The rows of a group lie close to one hidden flat surface of 12 dimensions, which passes through zero. Surfaces can cross.
In the rows, zero is written as 128.
Known rows, each followed by its group:
[145  92 124  71 120 179  49 167 101 133 106 102 148 124 104 141 142  99
 107 141]  q602
[126  84 153  89 176 173 105 135 111 122  95 150 160 199 119  99 134 140
  98 134]  q602
[168 151  91 123 119 113 118 120  90 141 132  75 161 177 119 136 166 106
 141  90]  q425
[107 118 125 160 117  80 163  91 121 108 155 132  55  71 162 121 117 140
 115 128]  q156
[180 111  91 107 145 155 100 141 101 164 133  89 159 160 131 106 155 117
 106  94]  q156
[146 110  65 100 162 127 135 150 118 163 132  63 102 174 128 111 153 120
  88  67]  q151
[ 82  90 118 136 160  91 177 128 143  89 117  51 113 121 141 124 184 161
  92 102]  q725
[115 145 117 147 113  91 113 151 106 149  81 108 113 173 110 195 129  66
 151 155]  q725
[119 115 144 130 149 128 109 161 100  87  85 163 157 151 114  94  94 123
 163 176]  q156
[182 187 168 174 131 155 124  59 110 132 116 142 165 145 170 150 106 108
 110 112]  q151
[103 154 117 129 101  93  87 155 103 101 120  65 117 162 112 132 125 121
 134 136]  q425
[176 104  97 133  96 103  75 140  50 127 155 102 118  97 167 159 116  95
  92 140]  q151
[ 65 106 166 108 114 140 169  92 172  91 137 143  82 122 122 145 149 160
  95 128]  q156
[120 107 129 137 203  75 128 134 117 186  92 168 127 135 123  52 125 144
 152 101]  q725
[109 135 138 168 170  86 178 116 128 125  90 130 106 135 142 215 127  98
 123 127]  q425
[ 59 107 172 125 178 109 121 140 149 106 125 170  96 132 125 125  99 179
 109 153]  q156
[141 115 148  94  56 147  85 123  88 106 119  92 162 145 133 112 143 113
  63 105]  q425
[108 103 116 144 181  85 172 110 105 116  67  76  91 111 129 196 173  81
 117  96]  q725
[105 146 152 136 131 111 133 122 112  66  80  57 190 183 115 129 177 132
 140 120]  q725
[127 128 110 145 152  91 112 100  48  66 162 134  75 184 142 171 111 127
 150 165]  q156
[107  67 151  84 163  77 102  76  55 121 117 115 144 165 107 141 214 158
 122  82]  q725
[146  96 106 113 148 146 140 142 123 120 139 127 123  40 130 161 134 117
 132 116]  q602
[ 99 137 106 200 178 102 140 128 175 150 118  76  70 134 149 195 155 124
 162 191]  q602
[ 85 118 116 141 104  80 180 140 102  59 113 135  81 159 126 155 106 108
 141 167]  q151
[146  82 114 130  91  87  86 178  90 151 138 129 157  83 156  92 117 130
 104 158]  q156
[154 108 119 102  92 124  68 125 117 218 120 166 104  62 106  86 133  95
 159 131]  q602
[146 167 111 139 100 152 111 110 152 201 128 124  84 190 125 149 128  91
 127 134]  q151
[184 126  87 115 192 151 162 125  70  92 151 167 121 160 146 127  73 111
 119  92]  q725
[108 140 148 148 117 146 156  76 168 145 135 131  59 150 158 137 123 128
  74 126]  q151
[ 80 184 140 146 109  66 113 153 159 166 121 145 100  86  93 143  99 128
 172 128]  q156
[138  91 110 143 152 181 139 141 163 116 164  99 123 159 164 162 147 151
  98 180]  q425
[133 115 132 181 158  62 123 152  87 120 103 136 124  85 174 120  80 113
 113 152]  q156
[138 137 113 127  78 149 126 151 138 101 170 108 134 126 141 142 111 132
 112 146]  q725
[137 110 142 151 155 124 111 121 124 164 161 222 118 151 153 125  85 153
 151 193]  q151
[128  64 131 112 103 121 139 106 105  90 145 113 153  80 136 136 188 147
 122 137]  q725
[125 142 148 166 173 128 118 158 146 142 105 153 181 203 143  87  97 152
 139 173]  q425
[109 112 118 143 126  98 175  99 141 121 157 145 114 172 131  75 158 173
 165 149]  q602
[ 80 127 153 140 100 128  95 170 189 175 100 115 128 160 112 190 136 113
 117 185]  q156
[101  96 152 116 133  61 117  98  91 159 148 181 110 153 121 177 147 146
 133 129]  q151
[136  96  84 131  85 113 172 130 101  84 138 115 112 156 134 129 147 107
 153 170]  q156
[108 118 115  95 133 119  82 193 127 135  95 112 124  73  93  88 104 119
 128 108]  q602
[123 140 161 134 153 187 165 128 159  88  91 111 153 180 147 176 113 112
  64 121]  q151
[104  84 130 110  98 101 161 126 110 101 116 155 157 174 100 113 170 136
 172 169]  q602
[127 120 110 115 105 139 104 106 124 175 152 137  59 180 118 154 142 110
 127 148]  q602
[106  81 168 109  76 146 140 140 124  96  91 183 152 123 120 159 121  98
 118 183]  q425
[175 128 100 187 158 124 108 170 130 168 113 117 142 110 175  86  95 108
 131 169]  q425
[124 135  98 138 152 118 121 122 114 109 132  88  56  73 130 196 128  95
 133 121]  q602
[ 54  92 163 154 136  71 140 143 158 119 107 116  90  79 148 159 128 148
  89 154]  q151
[ 84 114 147 103 117 113 170 110 165 146 105 161 106 125 101  54 142 150
 128  99]  q156
[ 92 107 105 112 127 109 132 147 167 155 151  79 104 146 119  87 167 172
 104 105]  q602
[ 79 142 116 113 153  84 161 135 128 119 100 103  73 151 100 118 124 126
 112  73]  q725
[105 128 149 132 182 122 128  93 127 142 102 131  92 179 133 123 130 132
  98 104]  q602
[103 152 129 115 104 109 101 149 148 154 123  81 130 135 110 136 145 134
 110 101]  q425
[113 141 123  94 123 160 101 123 140 125 126 101  94 144  98 134 140 121
 125 112]  q725
[ 94 127 164 125 100 129 136 118 155 120  73 130 150 110 101 116 156 117
 156 146]  q725
[132  67 120  95 106 142 169 111 130 148 141 193 100 102 123  73 136 132
 126 124]  q425
[118 154 114 119  85 130  77 201 145 103 140  97 172  87  97 102 107 140
 174 159]  q425
[137 112 166 118 158 181  70 113 145 155 106 128 158 135 124 122 152 136
 120 146]  q602
[202 132 111 131 189 211 124 112 113 108 139  76 176 153 168 145 141 124
  81  97]  q725
[ 83 138 140 140 136 112 100 164 180 153 130  85 115 161 137  95 114 172
  77 129]  q425
[122 129  79 135 150  67 196 135 126 151 133 140 104 130 115  81 129 137
 166  89]  q156
[161 137 151 146 121 147  98 107  91 112 149 163 130 132 165 156  88 116
 105 158]  q151
[115  95 164 132 169 127 118 121 123 110 148 180 132 110 154 108 105 174
 106 152]  q151
[107 116 133 103 160 182 178 176 190 129  92 135 184 180  93 192 144 121
 125 136]  q151
[113 135 157 125 139 117 179 102 159 160 117 176 147 119 118 144 130 138
 123  88]  q425

New rows, each followed by its group:
[ 90 159 146 179 189  74 141  94 121 107  93 144  88 188 132  52 112 154
 180 151]  q602
[121 137 126 171  90  58 177  99 112 126  74 118 129 141 131  82 147  96
 168 132]  q151
[138 185 139 123 134 144 124 104  96 104 139 165  91 179 136 127  56 114
 100  98]  q602
[119 106  95 122 114  65 120 136  96 124 186  81 102 125 145 151 146 157
  91 101]  q725
[106 115 114 144  83  71 158 126 115  78 137  83 117  52 132 152 158 130
 149 133]  q725
[126 150 135 125  89 115 163  99 110  85  92  63 134 137 126 169 161  90
  98  75]  q151
[ 85 164 101 122 126  86 105 149 122  85 172  86  96 184 102  88 118 179
 156 129]  q725
[137  92 119 131 136 146 120 123 173 209 169 110 113 135 163 125 160 159
  63 121]  q156
[182 158 134 161  91 113 154 109 103 148 108 128 187 135 159 135 119  90
 111 101]  q425
[100 155 146 169  93  85 195 126 165  71 156 125 140  62 158  98 103 171
 114 116]  q725
[160 115  94 158 165 104 103 138 109 163 162 108 131 132 164 133 133 146
 128 145]  q725
[ 89  93 119 134 185 112 179 155 159 100 121 110 140 148 130 102 148 175
 120 128]  q602
[112 122 133 141 116  82 153 125 134 128 120 107 159 141 134  68 158 160
 133 113]  q602
[136  65 107 118 177 157 167 126 113  89 134 160 111 121 134 149 137 131
 143 165]  q425
[112 113 120 144 187 115 169 105 140 157 117 139  80 217 153 106 123 139
  77 108]  q151
[ 98  98 138  80  85 145 154 115 157 139 143 197 100 102  84 107 140 141
 162 138]  q425
[ 54 144 129 114 166 108 131 158 148  88 126 143  75 163  86 135  99 155
 160 149]  q151
[144 173 164 115  96 204 120 100 145  80 110 128 168 121 107 128 126 114
 152 130]  q725
[172 122 104 120 145 104 141 132  76 137 129 184 140  69 126  74  92 113
 162  92]  q725
[197 119  90 119  85 177 105 125 108 144 188 125 171 160 139 127 149 129
 146 156]  q156
[122 117 133 176 122  85 148 144 138 135 145 160 134  99 167 153  99 140
 124 172]  q156
[136 118 141 131 165 121 104 142  94 137  66  92 159 212 150 108 129 110
  70 109]  q602
[152 139 110 137 164 203 156 101 165 136 126 109 121 197 132 148 158 118
 137 143]  q156
[132 126 114 123 200 179 161 185 149  77 107 138 191 161 108 140 107 135
 163 154]  q156
[110 176 166 142 160 108 160  98 146 118 149 161 141 110 135  81  89 183
 112  63]  q425
[ 92 104  82 137 115  95 119 190 131 102 136 102  49 107 130 102  96 121
 131 180]  q151
[109 128  98 139 105 108 128 152 145 153  91  90  73 171 125  68 125 102
 121 141]  q151
[159 151 127 124 146 138 128  90 122 165 131 135 151 149 122  97 148 134
 145  84]  q151
[114 161 144 117  43  94 123  90 113 118 147 107 130 152 112 113 151 131
 134 104]  q602
[177  93 104 124  95 168 149 119 106 100 156 162 149 123 151  92 125 120
 143 168]  q425
[117 109 124 129 146 150  86 167 149 149 139 152 126 159 125  87 111 153
 151 194]  q156
[118 144 127 118 122 103 101 130 112 153 119 123 116 148 110 142 129 114
 129 112]  q725
[144  97 118 104 114 120 137 173 103 147 126 172 168 160 133  81  95 127
  97 116]  q725
[ 93  79 160  86 150 129 119 143 121 116  74 118 168 172 102 130 168 132
  98 118]  q602
[ 97 152 156 132 120 135  87  85 151 115 137  87 103  96 109 158 176 146
 162 145]  q602
[118 140 121 146  98  89 132  94 100 118 114 139  38  59 133 163 107  74
 146 136]  q425
[ 71 107 140 141 135  94 142 105 133 113 121 132  36 178 145 115 117 139
  89 156]  q425
[125  69 142 137 119 117 102 107 124 146 186 162 126 132 154 153 159 175
 132 201]  q725
[111 146 159 131 132 180 172 104 170  95 102 178 148 175 108 125 125 130
 167 170]  q156
[141 123 119  80 106 207 170 145 166  72 165 118 189 101 100 154 152 151
 133 106]  q156
[149 128 108 143 161  98 126 168  91  99 143 127 166  74 134 185 111 125
 158 134]  q151
[126 138 124 155 126  99  94 102 128 121 151  76 117  61 131 130 173 150
 181 144]  q725
[ 98  63 143  98 114 151 146 125 139 118 139 154 104 166 130 172 152 136
  90 166]  q725
[133 120 169 144 118  93 127  90  92 109 127 162 159 101 149 128 131 139
 134 135]  q151
[112 125 130  92  57  93 146 113 114 105 122  99 111  13 101 133 154 109
 124  61]  q725
[ 71 134 159 127 125 119  82 128 174 157  98  65 119 162 103 148 186 146
 120 142]  q602
[148  86 147 118  76 146 102 115  89  81 107  99 132  66 161 101 135 103
  77 137]  q156
[136  79 145 118 115 105 176 122 108 138 111 185 212 139 113 164 168 125
 163 148]  q151
[133 142 110 125 149 119  76 141  99 115 148 138 100 125 116  92  96 140
 173 156]  q156
[130  90 110 139 153 134 186 119 117  72 160 173 102 114 152 142 112 140
 140 165]  q725
[110 147 120 122 121 177 114 164 194 117 114  71 131 146 108  67 134 143
 128 142]  q725
[157  95  77 164 127 133 169 155 138 138 134 137 125 125 149 143 128 103
 167 193]  q425
[171 102 140 139 115 118 161  69  75 138 115 145 167 198 166 114 164 116
 100 116]  q602
[115 127 146  98  83 130  50 155 125 176  70  89 139 154  97 126 154  87
 109 131]  q156
[140 181 124 153 180 116 145 120 102  78 107  80 165 186 136 117 116 135
 128  85]  q725
[127 144 117 141 182 110 124 127 132 163  70 133  95  88  98  86 127  98
 197 117]  q725
[116  65 110 121 138 152 123 152 159 168 118 144  88 133 128 120 143 121
 125 189]  q425
[167 152  86 159 163 114  77 148 106 173 109 110 108 120 131  95 110 100
 179 147]  q425
